There are 8 hidden switches. A switch that is on adds its own fixed numbers to the row, and there is some noise. The rows also spread widely along 8 directions, which tell nothing about the answers.
In the rows, zero is written as 128.
Known rows, each followed by its switches (1 for on, 0 for off):
[ 76 132 173 145  99 127 124 156 153 115 108  98 129 113 147 140 136 116
 155 123  91 102 146 103  95 137 154 129]  1 1 1 0 1 0 0 1
[157 109 148 119 125 132 128 136 115 127  92 149 123 121 129 143 157  96
 134 125 109 101 165 134 167 135 126  77]  0 1 1 1 1 0 1 1
[165 122 132  91 142 159 129  90 141 165 114 109 126 161 114 100 176 144
 112 145 136 162 162 169 124 137 149 115]  0 0 1 0 1 0 1 1
[106 108 162 167 121 140  99 133 119 147  95 172 121  98 141 121 138 125
 133  94  86  33 163 112 142 128 148 118]  0 1 0 1 0 0 0 0
[160 132 161 140 121 171 114 128 121 192 119 186 109 136 144 123 154 135
 120 104 128  83 171 143 163 102 148 101]  0 1 0 1 1 0 0 0
[ 49 166 118 107 122 104 156 129 115 143 150  86  97 145 106 134 151 126
 116 115 152 149  89  92  91 128 145 163]  1 1 0 0 0 0 0 0
[127  82 112 161 137 136 134  93 150 166 105 158 114 133 132 103 142 147
 129  83  85  54 158 147 136 157 121 143]  0 0 0 1 0 1 0 1
[109 177 150 129 100 123 146 146 127 145 130 120 105 140 126 137 123 115
 128 113 160 129 109 120 122 112 131 129]  0 0 0 1 0 0 1 0
[143  98 145 119 132 155 100 114 110 145  81 140 145 114 121 110 152 131
 125 129  99  82 175 137 139 130 154  99]  0 1 1 1 0 0 0 0
[128  82 126 128 130 144 151 102 148 159 120 142 114 146 127 137 155 136
 127  95  92  88 146 136 135 150 123 126]  0 0 1 1 1 0 1 1
[118 128 133 152 144 136  99 137 116 144 109 144 116  94 128 110 156 139
 126 127  91  82 170 117 138 132 140 113]  1 0 0 1 0 1 0 0
[107 145 150 128 104 139 126 150 130 154 102 116 120 127 137 128 132 132
 134 116 118 107 148 127 123 126 137 115]  1 1 1 1 0 1 1 0
[166 106 101 142 130 107 160  76 157 127  92 109 138 125 124 106 145  80
 166 122 142 101 153 186 168 161 102 130]  0 0 1 0 1 1 0 0
[156 118 130 134 118 136 154 149 106 163 124 188 111 146 139 152 121 110
 126  90 124  65 146 130 188 118 114 103]  1 1 1 0 0 0 0 0
[143 133 152 113 133 144 111 116 135 142  91 105 133 132 126  97 173 126
 133 147 121 138 181 158 134 140 158 103]  1 1 1 0 1 0 1 1
[179  90  98  98 155 149 156 106 147 139 128 103 137 155 120 124 176 136
 133 155 115 157 186 163 158 162 120  97]  1 0 1 0 1 0 1 1
[136  93 145 132 144 124 104 115 111 124  74 142 130 103 120 109 173 105
 132 126  84  81 182 140 158 152 146  98]  1 1 1 0 1 0 1 1
[ 55 116 145 134 111 120 141 151 130 133 143 133  90 107 137 186 153 108
 133 100  89  76 122  67 125 128 121 129]  0 1 1 0 1 0 1 0
[117 150 149 100 115 129 134 147 106 134 111 107 124 126 117 145 156 103
 133 138 140 145 136 120 133 122 136 100]  1 1 1 1 1 0 1 0
[142  82 133 136 108 139 161 114 139 150 109 161 130 139 140 152 126 100
 147  89 113  59 141 143 161 134 115 123]  0 1 1 0 1 0 0 0
[166  64 136 142 129 156 124 116 127 170  88 192 123 139 143 115 153 139
 122  89  80  54 190 158 165 142 129 106]  1 1 0 0 1 1 1 1
[ 80 109 107  84 103 131 192 161 123 125 147  84 126 162 117 191 124 128
 131 114 126 145 104  89 104 138 108 125]  1 1 1 1 0 0 1 0
[138  78 110 111 144 141 154 117 123 160 139 166  96 145 127 158 179 125
 112 102  94  90 161 115 170 142 117 105]  0 1 1 0 1 0 1 1

New rows. What belongs after each?
[151  82 122 130 123 161 158 155 120 149 134 171 131 147 135 162 118 143
 128 101  97  81 153 118 153 127 114 104]  1 0 0 1 0 0 0 0
[130 136 169 136 127 145  85 132 132 144  94 141 114 108 144 107 169 127
 122 141 101 104 182 126 121 120 162 104]  0 1 0 0 1 1 0 1
[ 76 136 149 112 135 121  96 128  98 129  98 109 114 118 105 102 170 141
 102 131 103 124 143 105  92 137 171 129]  1 1 0 0 0 0 1 1
[112 127 140 107 115 143 142 154 126 130 127 108 130 134 124 148 131 134
 126 134 116 129 136 110 112 127 134 116]  1 0 1 0 0 0 1 0
[ 76 167 158 126 112 137 121 105 169 146 116  53 126 123 122 105 158 132
 148 138 138 154 130 133  77 139 156 150]  0 0 1 1 1 0 1 0
[195 152 128 109 118 119 157 147 122 112 103 121 132 145 123 137 124  83
 140 149 160 151 149 157 179 129 108  72]  0 0 1 1 0 0 1 1
[150 101 138 125  88 128 183 120 152 124 105 123 147 159 131 147 100  88
 158 103 153 109 115 163 131 137 107 132]  0 0 0 0 1 0 1 0
[113 141 155  78 112 137 132 139  94 136 115 117 120 144 107 140 134 123
  99 134 139 141 104 106  96 105 148 120]  0 0 1 0 0 0 1 0
[ 87 158 163 141 115 131 108 118 139 158 105 106 116 122 127  97 160 127
 137 116 134 115 149 136 110 130 163 144]  1 1 0 0 1 0 1 0
[163 116 138  57  95 146 187 178  78 133 126 144 136 184 111 190  93 113
 107 117 153 153  93 116 128  95 113  88]  1 0 1 1 0 0 1 0
[137 147 149  98  83 140 165 127 141 144 104  90 144 173 121 131  98 115
 136 115 173 152 101 158 101 120 132 131]  0 0 1 1 0 0 1 0
[118 138 158 120 120 119 113 120 106 131  86 116 132 112 117 110 154  97
 138 130 129 112 143 136 128 126 155 120]  1 1 1 0 1 0 0 0
[ 77 120 102 107 128 122 158 118 142 125 134  64 128 137 112 135 143 139
 134 131 115 141 118 113  81 151 127 155]  1 0 1 0 0 1 0 0
[ 94 126 162 164 125 134 113 101 147 187 102 150  98 130 132  89 158 146
 125  77  92  67 149 146 123 144 156 151]  1 0 1 1 1 0 1 1
[ 77  86 130 125  95 144 159 113 163 147 112  96 138 152 136 143 120 139
 142  93 108  84 124 125  92 149 131 158]  0 1 1 0 0 0 1 0
[139 118 108 101 142 131 138 115 135 103 114  73 143 118 110 129 159 114
 141 168 124 150 159 133 132 152 124 108]  0 0 1 0 0 0 1 0
[174  91 132 124 127 123 136 131 100 106  89 159 144 110 121 144 122  83
 135 131 109  73 152 135 174 130 117  90]  0 0 1 0 0 0 0 0
[ 32 141 127 119  91 107 181 153 144 115 155  74 108 142 117 176 114 118
 138 101 135 134  66  73  70 136 116 164]  0 0 0 1 0 0 1 0
[ 89  98 170 118 102 135 106 102 115 148  60 121 146 124 121  99 135 125
 130 104  98  79 129 140  74 131 167 150]  1 1 1 0 1 1 0 0
[ 69 163 126 133 118 152 142 139 171 159 166  72 109 138 141 141 154 159
 139 129 133 144 142 101  95 133 143 143]  0 1 0 1 0 0 0 0
[ 86 118 138 102 121 115 133 137  75 134 110 144 103 120 102 157 149 106
 102 102 112  90 108  85 128 120 130 113]  0 1 1 1 0 0 1 0
[ 96 138 160 113 132 152  95 116 123 151 111 104 120 109 121 117 181 137
 124 142 108 124 158 111 102 123 168 117]  0 1 1 1 1 0 0 0
[ 74 204 153  88 115 118 118 131  99 136 107  56 124 132  99 105 151 120
 119 152 168 184 106 114  75 116 173 132]  1 1 1 1 0 0 0 0
[ 82 162 157 153  77 132 157 116 173 166 119 102 123 161 146 113 102 128
 150  84 166 101 106 147  92 126 145 176]  0 1 0 0 0 0 0 0
[105 208 175 156 109 125 107 160 127 150 118 119 108 114 133 108 131 123
 133 126 151 125 138 124 128 110 153 121]  1 0 0 1 0 0 1 0
[118 141 150 105  95 148 147 133 122 180 114 134 125 177 127 120 117 143
 112  95 158 123 117 147 109 111 149 143]  1 1 0 0 0 0 1 0
[135 147 163 159 123 147 114 149 132 175 120 171 104 133 148 115 132 146
 120  97  99  78 162 132 149 119 148 113]  1 0 1 1 0 0 0 1
[178  54 152  75  87 176 151 117 106 151  58 147 179 178 119 135  94 131
 120 101 127  95 134 170 110 120 140 103]  0 1 1 1 0 0 1 0
[145 150 136  92 127 159 134 154 121 122 128  81 151 138 116 131 139 144
 133 173 145 184 154 129 105 120 145  98]  1 0 0 1 0 0 0 0
[158  70 166 118 110 166 128 140 118 131  93 163 150 123 137 154 123 119
 136 118  86  74 155 125 128 117 135  93]  0 0 1 1 1 0 0 0
[145 164 143 138 140 152 119 130 124 193 137 161  96 156 131  97 153 162
 101 107 132 121 156 144 143 116 154 120]  1 0 0 1 0 0 0 1
[100 135 148 127 132 123 115 111 112 138 101 112 122 114 103 104 163 119
 129 121 124 123 133 131 112 135 150 131]  1 0 0 1 1 0 1 0
[169 119 174 119 114 209 117 158 152 215 137 184 106 177 167 130 140 194
 100 111  99 116 183 145 119  96 156 106]  1 0 0 0 1 1 1 1
[187 112  91 116 140 121 171 102 104 156 112 151 128 159 104 116 133 102
 129 105 152 109 138 173 191 140 106 110]  1 0 1 1 0 0 0 0
[119  88 108 132 146 152 134  81 147 171 119 124 124 141 113 102 163 159
 122 103 106  95 156 150 125 154 134 146]  0 0 0 1 0 0 1 0
[183 144 175 131 112 145 111 131 116 154  87 173 126 143 135 102 120 116
 114 118 133  92 152 158 149 107 153 101]  0 0 1 0 0 0 0 1
[136 122 148  95 135 164 130 146 112 166 140 142 111 153 124 143 162 155
 103 130 103 141 147 111 114 114 153 105]  1 0 1 1 1 0 0 1
[134 106 103 132 134 142 143 116 134 160 117 134 124 139 132 118 149 140
 132 116 117  99 168 143 148 144 123 127]  1 1 0 0 0 1 0 0
[145 129 158 126 106 136 119 113 146 127  78 105 144 115 133 110 137 102
 150 141 128 116 156 162 119 132 138 117]  0 0 1 0 1 1 1 0
[141 175 154 107 105 122 135 144 126 122  98  94 127 139 125 121 123 107
 129 148 152 158 126 137 112 117 138 105]  0 0 1 1 0 1 0 1
[147 132 151 151 103 123 136 154 131 129  93 150 124 112 147 141 131  88
 156 118 131  86 165 144 173 126 115  98]  1 1 0 0 1 1 1 0
[ 75 150 128 108 113 112 164 127 120 136 141 103 101 160 106 138 134 126
 111 104 144 145  79 103  82 128 138 156]  0 0 0 1 0 0 0 1
[134  91  86 115 159 126 168 118 130 130 147 120 114 134 115 150 177 121
 135 128  97 128 158 122 161 161 108 107]  1 0 1 1 1 0 0 1
[106  96 136  87 138 121 126 140  85 112 108 126 117 122 105 153 175 110
 110 134  91 123 141  94 123 136 141  99]  1 1 1 0 1 0 1 1
[ 57  82 117 155 125 115 140  94 135 160 109 140 106 117 120 128 149 127
 130  63  81  32 127 110 129 161 124 161]  0 1 1 1 0 0 1 0
[125 130 176 101 114 148 116 137 116 128 105 124 127 131 122 136 145 125
 117 138 108 133 134 113  91 114 161 105]  0 0 1 1 1 0 0 1
[ 96 118 150  98  94 118 151 138 122  90 104  86 140 125 116 157 121  96
 142 140 130 138  97 103  68 123 130 134]  0 0 0 0 1 1 0 0
[ 78 121 139 115 147 142 113 124 114 166 134 129  94 128 119 129 190 152
 107 113  85 113 152  95 111 133 159 126]  1 1 1 1 1 0 0 1
[195 132 173 158 106 144  99 133 110 154  49 179 148 115 139  86 106 107
 139 111 122  59 173 181 170 114 142  90]  1 0 1 1 0 1 0 0
[120 111 163  99 115 158 112 148 108 127  97 114 151 132 115 125 127 146
 118 142 110 129 143 118  83 118 160 116]  1 0 0 0 0 0 1 0
[129 103 145 107 133 170 125 121 118 168 122 136 133 145 119 123 152 159
 117 118 108 120 147 131 101 119 156 126]  1 0 0 1 1 0 0 0
[172 118 183  94  95 160 122 129 132 127  72 117 164 151 136 119 125 110
 136 145 134 134 158 163 108 115 162  97]  0 1 1 0 1 0 0 1
[134 131 128  80 100 141 165 146 144 111 119  67 145 151 124 158 116 120
 138 158 146 172 121 127  94 126 118 113]  0 0 1 0 0 1 1 0
[146 113 208 105  88 190 100 163 128 135  86 134 159 132 140 141 116 142
 129 144 111 122 156 127  81  96 166  93]  0 0 0 1 1 0 1 0
[127 118 128 120 146 110 131 107 108 130 106 134 112 129 103 107 172 111
 117 123 120 119 140 139 139 146 138 124]  1 0 0 0 1 0 1 1
[135 123 166 138 112 145 137 163 133 147 130 167 109 136 151 154 129 125
 128 110  97  91 147 115 140 113 137 108]  1 0 1 0 1 0 0 1
[177 113 158  99 126 155 120 148  82 135  95 163 140 130 113 135 144 113
 118 136 124 124 157 137 148 109 139  77]  1 0 0 1 1 0 1 0
[140 103 121 119 152 153 125 127 113 137 130 134 126 115 116 134 173 138
 127 141  98 120 169 121 139 133 134 102]  1 0 0 1 1 0 0 0
[130 108 104 109 140 123 152 119 129 127 114 100 131 143 107 125 151 127
 128 129 115 135 146 140 136 160 123 114]  1 0 1 1 0 0 1 1
